The rows are grouped in 4 ways, from coarse to fine. Each group lies inside one group of the grouping before and may be the whole of it. The rows also spread widely along 17 directions, which tell nothing about the answers.
(in the rows, 128 means zero)
Known rows, each followed by its group in each grouping:
[110 168 107 149 126 108  70 150  79 120 124 121 152 125  72 117  74 116
 124 113 118 147  97 112 170 150]  z449 z674 z764 Nazol
[116  56 127 129 151 194 151 148 112 156 156 157 144 142 167 107 193 125
 126  90 114 112 132 133 177  95]  z449 z618 z956 Dop
[141  94 162  74 159 183 144 127 193 108 128 117 169 132 129 204 161 114
  93 149 152  71  92  98  97 126]  z449 z618 z65 rara
[121 147 165 140 105 120 115  92 105 141 169 120 146 132  61 108  82 131
 103 162 136 116 109 125  69 134]  z449 z674 z469 Nalo
[105 115 135 113 156 198  68 132  60 104 138 134 135 100 188 103 112 137
 116  88 132 144 122 100 196 144]  z141 z670 z451 Gef
[115 150 134 122 141 132 121 150 170 153 176 108 158 161   4 164 107  90
 108 127 173 124 105  97 118 150]  z449 z816 z714 bom
[103 130 128 124 199 171  80 140 111  69 129 100  89 113 127 204 125 144
 135 111  99 104 132 103 161 119]  z449 z816 z676 sule
[163 148 142 134 123 109 132 119 132 112 107 114 158 143 155 140 143 133
 157 107 157 113 147 154 132 106]  z141 z609 z57 Kugum
[191 171 164 119 111 107 185 150 117 124  72 147 122 125 150 118 145 120
 146 110 121  89 151 146 152  91]  z141 z9 z28 Guvo
[122 133 120 146 168  82  86 136 167  72  84 136 150 111 173 168 151 118
  77  93  75  93 115 128 143 117]  z141 z905 z309 satur
[108 106 118 152 134 156 146 150 135 151 170 177 106 120  82 124 144 119
 100  94 122 130 126  95 124 118]  z449 z618 z65 zomo
[110 149 137 124 134 220 112 211 135 157 125  95 119 150 171 141 123 116
 163  93 119 123 173  98 131  79]  z141 z905 z309 lef
[151 136 176  90  84 121  93 137  77 145  99  89 199 122 129 109  97 167
 116 126 103 117 128 128 132 154]  z449 z816 z714 nagu
[148 197 149 153 170 151 151 180 144  78 167 175 174 189 100 113 133  65
  77  97 116  88 141 109 188 151]  z449 z674 z87 tuze
[125 140 127 142 152 136 106 118  88 107 160 145 118 122 106 119 116 137
 111 100 125 127 132 115 169 147]  z449 z489 z218 Nagos
[158 154 163 151 131  96  70 156 124  80  96 103 153 133 118 159 123 126
 164 112 107 127 173 166 145 104]  z449 z816 z676 deba
[113 107 125 140 150 166 135 146 175 104 146  86  77 156 135 195 136 107
 133 136 127 118 166 111  88 114]  z141 z670 z353 tar
[162 154 148 136 146  93 126 156 133  90 116  97 150 162 175 145 130 139
 116  70 144 111 169  99 168 132]  z449 z489 z555 mis
[105  82 116 152 135 172  70 135 125 129 166 118 128 155 121 107 122  81
  98 136 122 143 133 114 121 119]  z141 z609 z57 Sez
[152  82  89 106 141 143 111  94 144 105  88 105 100  99 158 200 160 146
 174 138 149 107 123 137 120 117]  z449 z618 z956 Sar
[110 112 162  99 148 168 138 103 110 145 134 116 118 105 181 119 126 156
  89 119 118  90 118  96 115 115]  z141 z670 z451 bav
[144 135 188  94 106 126 151 143  78 116 107  75 185 151 147 145 114 168
 122 118 133 113 118 120 137 140]  z141 z9 z28 Bilef
[117 103 125 157 127 106  92  83  91  85 136 156 202 124 146 104 147 128
 119 131 118 133  83 195 147 144]  z141 z9 z28 Guvo
[148 113 153 120 161 165 122 170 161  84 127 148  51  98 138 153 122  68
 100  92 155 142 164  73 172 119]  z449 z618 z65 zomo
[121 112 111 134 133 148 112 128  70  98 116 121 162 130 132 148 138 144
 176 124 106 133 107 175 181 136]  z449 z674 z87 tuze
[ 84 128 185 131 128 170 172 138 197 139 165 140 105  94 108 183 149 143
 124 104 107 141 163 162  75 133]  z141 z670 z451 bav
[110  67 167 136 126 160 197 166 107  97 165 146 198 176 138 167 168 164
  86 107 102 113  89  97 103 124]  z449 z489 z218 Nagos
[119 157 117 147 113  93  86 134 192 137  90 144 159  86 162 132 107 132
 100 111 111 111 104 101  62 111]  z449 z816 z714 nagu
[131 105  96 124 109 133 132 155 131 120 107 158 113  89 129 150 137 136
 114  77 116 159 132 103 166 179]  z449 z618 z956 Dop
[157 161 122 159 145 120  78 134 130 107 106 171  81  95  95 146 121 113
 126 111 112 100 145  99 114  79]  z449 z674 z87 tuze
[144 129 130 124  91 125 103 204 165 157 112 129 172 125  95 153 127 111
 128  57 160 170 143  83 157 144]  z449 z674 z87 tuze
[142 165 145 136 130 109 104 131 141 116 128 111 111 129 140 124 103 123
  85 100 136 114 158  86 117 138]  z141 z9 z28 Bilef
[146 180 154 157 108 124 146 160 175 116 124 166  96 119  86 119  87  67
 111 150 123 119 135 109  66 105]  z449 z816 z714 nagu
[111 144 134 131 131 174  99 119 136 117 169 145 162 117 117 151 132 148
 127  97 163 138 125 124 114 156]  z141 z9 z28 Bilef
[110  94 209 102 155  74 140 130 111 112 102  53 106 137 156  98  69  71
  15 154 108 106  90  72 148 111]  z141 z670 z451 Gef
[113 129 147 155 151 146 177 141 162 158 183 151 108 161 142  64 131  76
  63 112 123  99 148  98 128 108]  z449 z618 z956 Sar
[101 136 122 129 146 177 115 152 129 118 130 152 182 126 109 172 140 137
 126 113 118 114  76 115 115 114]  z141 z609 z57 Sez
[124 179 136 119 170 184 130 162 150  89  97 105  80 117 157 208 131 137
 159 125  90  82 158 127 117  98]  z141 z9 z28 Guvo
[ 92 117 140  99 160 196  95 168 120 124 113  69 118 112 197 185 122 179
 141  88  91 119 153  96 151 126]  z449 z489 z555 mis
[125  70 125 195 125 172  84 134  78  89 188 154  75 157 111  78 133  73
 136 140  99 167 193 169 152 121]  z449 z618 z956 Dop
[148 118 165 117 101 149  60 124 123 100 113  57 113 135 115 152  89 118
 132 189  82 118 187 160  81 145]  z449 z618 z65 zomo
[119 123 144 116 135 157 156 147 121 114 117 140 139 111 154 158 141 154
 122 104  94 110 114 121 142 131]  z449 z674 z469 Nalo
[143 145 112 140 143 168 126 125  97 135 130 159 133 141 134 119 138 129
 141 126 138  83 112 101 112  80]  z141 z670 z353 tar

New rows. What belongs after each?
[125 164  79 153 132 154 141 161 152 103 104 200 107  93 154 135 140 126
 110  98  53 107 136 123 136 153]  z449 z618 z65 zomo
[130 128 168 168 130 131  66 162 139  52 141 155 170 130 156 145 124 129
  86  94 102 135 150 105  97 128]  z449 z816 z714 nagu
[114 145 123  85 122 176 116 124 122 153  98 132 179  93 145 145 113 170
 114 145  91  75  69 102  87 137]  z449 z816 z714 nagu
[134 157  93 150  92 151 151 147 103 143  92 133 136 132 180 117 112 163
 158 136  92  96 123 111  73 106]  z449 z618 z956 Dop
[112 138 141 149 149 162 114 187 102 104 122 125 107 157 115 119 106  71
  95 141  67 109 127 109 142  95]  z141 z905 z309 lef
[137 125 128 105 118 164  84 137 143 138 122 141 178 102 124 164 133 160
 121 100 140 119 112  92 109 139]  z449 z489 z218 Nagos
[133 154 151 134 126  80 160 193 149 129  80 104 135 140 122 151 118 104
 109  84 111 130 129 108 160 106]  z141 z609 z57 Kugum
[101 148 142 139 113 125 126 156 143 152 112 134 188 114 173 113 135 146
 120  82 105 130 117 145 132 121]  z141 z9 z28 Guvo
[152 119 131 122 107  83 133 160  92 114 103  70 150 160 122 133  92 116
 134 114 167 146 114  91 162 140]  z449 z816 z714 nagu
[140 168 153 121 141 139  75 141 130  91 102 125 221 133 124 171 126 146
 135 131 104  88 103 149 118 124]  z449 z489 z555 mis
[142 138 141 123 135 111  79  78 171  98 123 108 132 102 154 140 117 126
 109 142 126 105 149 149 102 157]  z449 z816 z676 sule
[154 159 162 140 128 105 124 150 116  64  94 102 103 125 130 177  84 132
 122 130 141 115 134  78  90 108]  z449 z618 z956 Dop
[173 165 109 119 120  85 148 136 105 125  87 113 140 149 119 143 127 148
 108 100 117  89 130  90 146 142]  z141 z609 z57 Sez
[186 154 140 125 124 161 147 135 174 100 114 164 156 147 147 162 160 109
 135 130 168  77 132 110  75  97]  z141 z9 z28 Bilef
[105  94 121 107 137  75 123 120 144 179  91 100 138 100 126 104  86  86
  78 133 167 125  29  69 138  95]  z449 z489 z555 mis
[135 155 181  98 145 121  70 158 108  94  92  87 183 118 120 172 100 146
 113 109 107 114 119 117 164 138]  z449 z489 z555 mis
[159 135 142 127 111 113 117 197 126 145  78 131 107 104 154 118 127 125
 120  60 102 137 180  92 180 108]  z449 z618 z65 zomo
[110  96 172 118 115 124 177 120 136 172 120  90 126 124 178 130 148 168
 115 110  97 109 142 138  96  93]  z141 z609 z57 Sez
[130  63 130 135 114 167  68 176 183  90 135 159 217 131 114 218 169 134
 119  89 162 156  98  88  79 127]  z449 z489 z555 mis
[128 106 147 124 142 144 122 110 105 136 171  99 143 161 139  80  97  81
 103 130 208 128 101  82 155 119]  z449 z674 z87 tuze
[118 130 141 120 119 113 119 133 144 129 133 136 187 114 169  82 112 110
  82  90 140 144 108 122 169 176]  z449 z816 z714 nagu
[135 137 136 126 143 149 116 151 134  93 116 132 123 124  93 196 145 135
 128 108 100 117 142 127 131 131]  z141 z609 z57 Sez
[129 139 101 114 123 187 105 159 164 136 106 113 108 122 165 147 123  98
 143 126 121 118 151 113 118 126]  z141 z905 z309 satur
[103 121 148 132 149 155 121 151 133  99 137 121 101 110 144 145 126 104
 121  98 120 154 145 141 173 140]  z141 z9 z28 Guvo
[107 101  82 132 143 177  83 153 220 170 139 117 182 153 171 143 166  97
 115 108 122 100 131 114 112 119]  z449 z674 z87 tuze
[123 124 162 150 154  90 114 118  63 121 137 121 156 144 141  79 112 126
  95 105 131 106  97 109 172  84]  z449 z674 z764 Nazol
[121 111 139 114 143 165 141 184 220 123 134  90 118 160 144 192 168  92
 103 101  93 115 193 132 133 146]  z141 z905 z309 satur
[142 125 136 125 137 164 170 132 155 115 155 174 128 115 139 167 160 153
 131  76 174 120 131  94 118 130]  z449 z489 z555 mis
[145 101 115 103  95 158 117 125 131 135 109 115 180 136 136 148 135 126
 136 147 155 121  93 124 100 142]  z141 z9 z28 Bilef
[104 136 178 149 122 172 138 173 158  81 128 108 157 138 237 144 138 132
 147  94 101 145 179 171 116 120]  z141 z905 z309 lef
[139  88  89 146 167 154 129 157 119  73 129 139 126 165 128 191 179 120
 137 107  99 102 128 120 169 120]  z449 z674 z469 Nalo
[132 141 142 137 155 131 158 149 118 113 142 140 148 154 125 116 130 102
 114 112 138 103 108 113 160 111]  z449 z816 z714 nagu
[158 134 163 109 103 126 150  73 139 127 144 151 156  98 159  97 128 144
 120 122 175 117 129 145 107 157]  z449 z816 z714 nagu
[128  88 119 125 169 125  84 109 139  76 109 124 182 132 141 165 156  99
 131 144 119 109  83 176 169 125]  z449 z489 z555 mis
[144 133 142 133  98 126 139 155  81 120 100 105 102 132 147  95  69  94
 128 144 137 139 117  88 133 112]  z449 z674 z87 tuze
[162 138 117 125 144  99 134 164 112 110  60 162 131 102  83 191 167 147
 150  98  65  93 116 145 177  97]  z449 z489 z218 Nagos
[152 132 154 142 114 110 140 156 125 109 102 153 117 117 107 145 133 133
  97 113  75 108 149 116 115 122]  z449 z618 z956 Dop
[151  85 152 135 115 108 127 135 138 154 109 115 145 143 124 126 162  94
 157 123 154 124 133 163 128  54]  z141 z905 z309 satur
[130 105 137 132 139 150  99 125 114  87 113 215 186  78 186  96 146 117
  94  93 122 133  73 129 171 133]  z449 z489 z555 mis
[ 73  77 133 159 141 197  55 134 132 161 185 136 139 104 218  93 136 154
 128  55 158 164 150  91 121  87]  z449 z674 z469 Nalo
[156 147 119 153 116  81 116 152 138  94  80 133 192 135 149 181 142 160
 152  90 136 110 106 114 106  98]  z449 z674 z469 Nalo
[103 158 128 119 149 126 109 168 153 122  73  96 179 113 203 170 118 145
 130  85 135 107  84  90 124  89]  z141 z905 z309 lef
[123 100 165 136 147 112  53  90 119  96 176 123 141 106  81 140 125 133
  94  94 162 156 148 134 156 165]  z449 z618 z956 Dop
[127 162 120 119 125 119  99 117 131 155 122 149 167 115  99 101 100 127
  65 134  91  86  90  99 113 154]  z449 z489 z555 mis
[ 83  96 140 158 128 116  96 197 155 146 119  92 146 132 125 181 141 153
 138  72  77 158 153 131 127  97]  z449 z489 z555 mis
[160 123 150 148 117  94 114 101 124 112 103 146 153 120 193 104 164 155
 107  99  78  98 169 167 124 113]  z141 z609 z57 Sez
[ 95 128 157 109 186 107 162  96 143 100 171 119 142 118 107 152 142 119
  80  85 165 128  95 142 205 179]  z141 z9 z28 Guvo
[118 132 113 159 125 156 133 136 154 145 153 119  73 135 187  93 126 110
 140 104 115 133 197 135 133 123]  z449 z674 z764 Nazol
[ 96 109 113 130 189 125  99 174 159 127 123 118 143 126  67 227 171 136
 123  69 101 111 106 106 176 102]  z449 z674 z87 tuze
[110 159 123 121 166 139 110 110 121 168 180 111 107 118  86 130 107 154
 115  74 186 116 129  60 147 134]  z449 z816 z676 sule
[128 137  91 139 118 130 127 138 159 143 103 130 182 130 160 155 156 147
 174 106 129 111 113 154 120 115]  z449 z674 z764 Nazol
[132 200 118 147 133 169 137 153 114 148 164 146 113 155  81 106 111 107
 136 108 133 108 158 115 137 128]  z141 z905 z309 lef
[138 126 152 121 137 122  70 136 116 123 106  95 137 126 111 156 127 129
 124 119 112 109 142 129 130 100]  z141 z905 z309 lef
[111 169 144  84 122 204 143 180 158 127 120  71 128 127 172 184 102 155
 131 106  96 117 171  98 131 188]  z449 z674 z87 tuze
[113  59 171  86 133 179 153 211 129 135 106 101  56 101 138 146 133  68
 110  87 114 183 156 107 227 131]  z141 z9 z28 Guvo
[153 107 156  65 111 202 125 177 177 183  93 127 191 118 127 167 158 122
 142 124 134  97 112 111 117  98]  z449 z489 z218 Nagos
[143 162 123 132  89 151 162 143 147 129 126 137 155 142 122 130 135 112
 164 130 125 132 149 182 119 157]  z141 z905 z309 lef
[120 164 128 122 104 122 131 131 124 148 113 160 145  96  51 157 109 150
  95 130  98 103  80 100  70 136]  z141 z905 z309 lef
[190  98 179 107 127 102  95 179 144 114  74 107 147 136 149 127 135  72
 101  98 155 122 154  92 180  89]  z449 z618 z956 Dop
[141 117 141 124 162 188  85 156 112 110 123 159  81 105 134 133 146  91
 125 101 113 116 158 112 173  86]  z141 z905 z309 satur
[113 111  97 147 116 135 116 118 118 121 143 120 122 128 153 156 113 178
 100 110 125 115 111  54  64 138]  z449 z674 z469 Nalo
[155 147 133 145 116 143 106 169 128  84 117 157 149 121 192 113 116 114
 135  69 161 160 155 102 167 146]  z449 z489 z555 mis
[117 112 167 135 132 148 156 117  92 144 171 135 147 147 128  64 116 103
 115 134 149 121 107 136 144 108]  z449 z816 z714 bom
[134 157 116 127 120  97 134 146 148 131  94 127 174 109 134 165 134 160
 143  76 143 126 115 123 144 143]  z449 z618 z956 Dop
[120  50 162 124 137 193 111 189 187 101 132 122 123 128 175 170 165  87
 121 104 115 153 165 121 135 111]  z449 z816 z676 sule
[120  88 118 137 138 160  82 167 137  75 123 126 177 140 166 152 149 103
 135 108 107 149 131 153 172 151]  z449 z816 z714 nagu
[122 157 189 164 119  58  65 120 116  85 113  68 129 118 154 137  76 161
 106 114  90 131 172 134  95 117]  z449 z674 z469 Nalo
[130 118 209 136 119  94 134 175 139  75  90 125 163 122 112 155 116  99
  84 135  72 129 118 147 124 116]  z449 z618 z956 Dop
[127  92 135 161 108 144 139 147 121 119 170 173 178 149 149  85 157 118
 103  83 128 154 145 139 153 152]  z449 z618 z956 Sar
[ 95 117 125 131 145 154 109 137 139 108 137 133 165 120 164 116 102  94
 106 122 151 145  75 112 147 142]  z449 z489 z555 mis
[145 102 154 100 142 118  52 118 106 122 119 117 194 110 153 124 159 144
 104  63 140 131 141 143 210 148]  z141 z905 z309 lef
[147 148 138  95  93 138 173  97  74 193 117 102 101 115 152  49  91 128
 139 135 151 121 133 129 156 132]  z141 z609 z57 Sez
[146 150 148 132 129 163 107 132 160 118 150 158 135 116 100 173 149 161
 110 102 114  95 170 107  80 139]  z449 z618 z956 Dop
[160  88 160 138 125 113 114 115 113  56 118  92 140 148 222 108 115  96
 128 134 164 145 145 140 155 127]  z449 z489 z218 Nagos
[116 140 106 125 120 135 124 195 177 184 104 109 110 122 110 155 120 123
 108  84 104 122 151  68 122 122]  z449 z618 z956 Dop
[128 164 157  94 119 179 140 123 164 166 158 131 163 129 142  99 137 126
  87 111 108  95 165 145 130 179]  z141 z905 z309 lef
[160 138 140 143 122 172 111 129 114 115 150 148 128 139 167 118 148 137
 153  89 165 121 179 122 120 105]  z141 z905 z309 lef
[140 135 135 129  84 157 113 160  52 123 135 140 169 131  95 112 115 162
 144 104  96 152 150 145 164 177]  z449 z618 z65 zomo
[107 149 122  92 148 120  99 130  93 108 113  53 208 144 136 153 105 152
 130 110 121 124 103 152 217 207]  z449 z618 z956 Dop
[ 72 113  90 140 156 164 163 138 141 131 120 153 121  99 186 133 147 119
 139 101 107 133  86 147 159 122]  z141 z670 z451 bav
[111 145 124 102 155 140 134 201 177 147  61 126 183 120 122 176 140 101
 115 119  71  81  67 112 151  94]  z449 z816 z676 sule
[ 98 123  52 168 128 127 142 159 128 130 131 170 158 129 169 120 145 140
 116  59 113 142  96  94 164 156]  z449 z674 z87 tuze
[189  96 150 112 129 120 152 132 144  97  99 125 146 155 133 167 159 112
 112 139 151  79 123 100 109 100]  z449 z618 z956 Dop
[ 97 152  97 159 127  94 161 156 153  97 107 134 144 121 123 167 104 123
 116 111 123 139  76 106 113 149]  z449 z618 z956 Dop
[190  72 119 139  95 131  71 131 110 109 119 135 143 146 121 144 159 134
 146 122 139 122 165 116 101 108]  z449 z816 z714 nagu
[134 139  66 141 124 209 108 189 154 169 170 167  91 141 105 154 156 154
 124  50 109 125 204  53 127 160]  z449 z489 z555 mis
[145  75 144 106 122 137 118 161 175  92 116  92 181 148 130 185 136  81
 140 125 198 157 101 113 140 138]  z449 z816 z676 sule
[133 191 108 138 110 117 156 139 151 100  92 107 136 148 137 153  97 131
 123 171  46  82 133 155  83 170]  z449 z489 z555 mis
[141  97 130 121 125 147  89 152  96 156 161 102 136 161 141  97 134 150
  83  72 116 120 183  70 165 153]  z449 z816 z714 bom
[133 124  85 144 145 115 101 122 161 138 150  94 100 159 108 130 133  78
 130 110 165 132 162 129 158 139]  z141 z905 z309 lef
[105 135 148 125 138 161  88 158 161 136 139 125 144 119  93 164 122 123
  93 117  89 112 132 105 109 133]  z449 z674 z87 tuze
[116  82 183 112 149 176 156 187 106 110 129 115 103 132 152 161 139 131
  90  93  92 119 138  72 155 102]  z449 z674 z87 tuze
[129  79  87 124 122 168 101 180 139 114 129 134 121 129 136 193 156 160
 104  70  98 141 154  63 136 171]  z449 z489 z555 mis
[207 111 157 143 111  69 137 110 125  81  62 119 141 145 167 141 136 109
 145 164 157  79 118 127  74  47]  z449 z618 z956 Sar
[160 126 132 117 137 176 130 136 142 117 136  69 101 175 139 167 138 124
 159 153 125  83 195 133 107 118]  z449 z618 z65 zomo
[155 136 133 118  95 141 155 180 121 127 101 140 152 121 109 168 141 152
 154  83 132 141 143 115 146 147]  z449 z618 z956 Dop
[135 135 147 141 129 163 101 208 160 123 130 118  92 141  92 171 117  94
 125  96 114 138 181  81 127 105]  z449 z674 z469 Nalo
[112 163 128 120 111 108 157 141 122 149 111  81 106 122  79 189 106 175
 145 112 107 123 139 118 101 149]  z141 z670 z451 Gef
[120 120 151 114  84 132 146 194 167 136  93 114 117 106 112 166 109 118
  92 115  59 146 148 108 113 167]  z449 z674 z87 tuze
[ 80 128  95 142 182 130 181 167 147 115 145  94  97 161 100 169 129  89
 135 116 111 124 107 132 187 136]  z449 z816 z714 nagu
[141 104 116 120 167 144 100 150 111  81  82  97  96 130 161 171 129  86
 148 129 143 114 110 108 168  78]  z141 z905 z309 lef
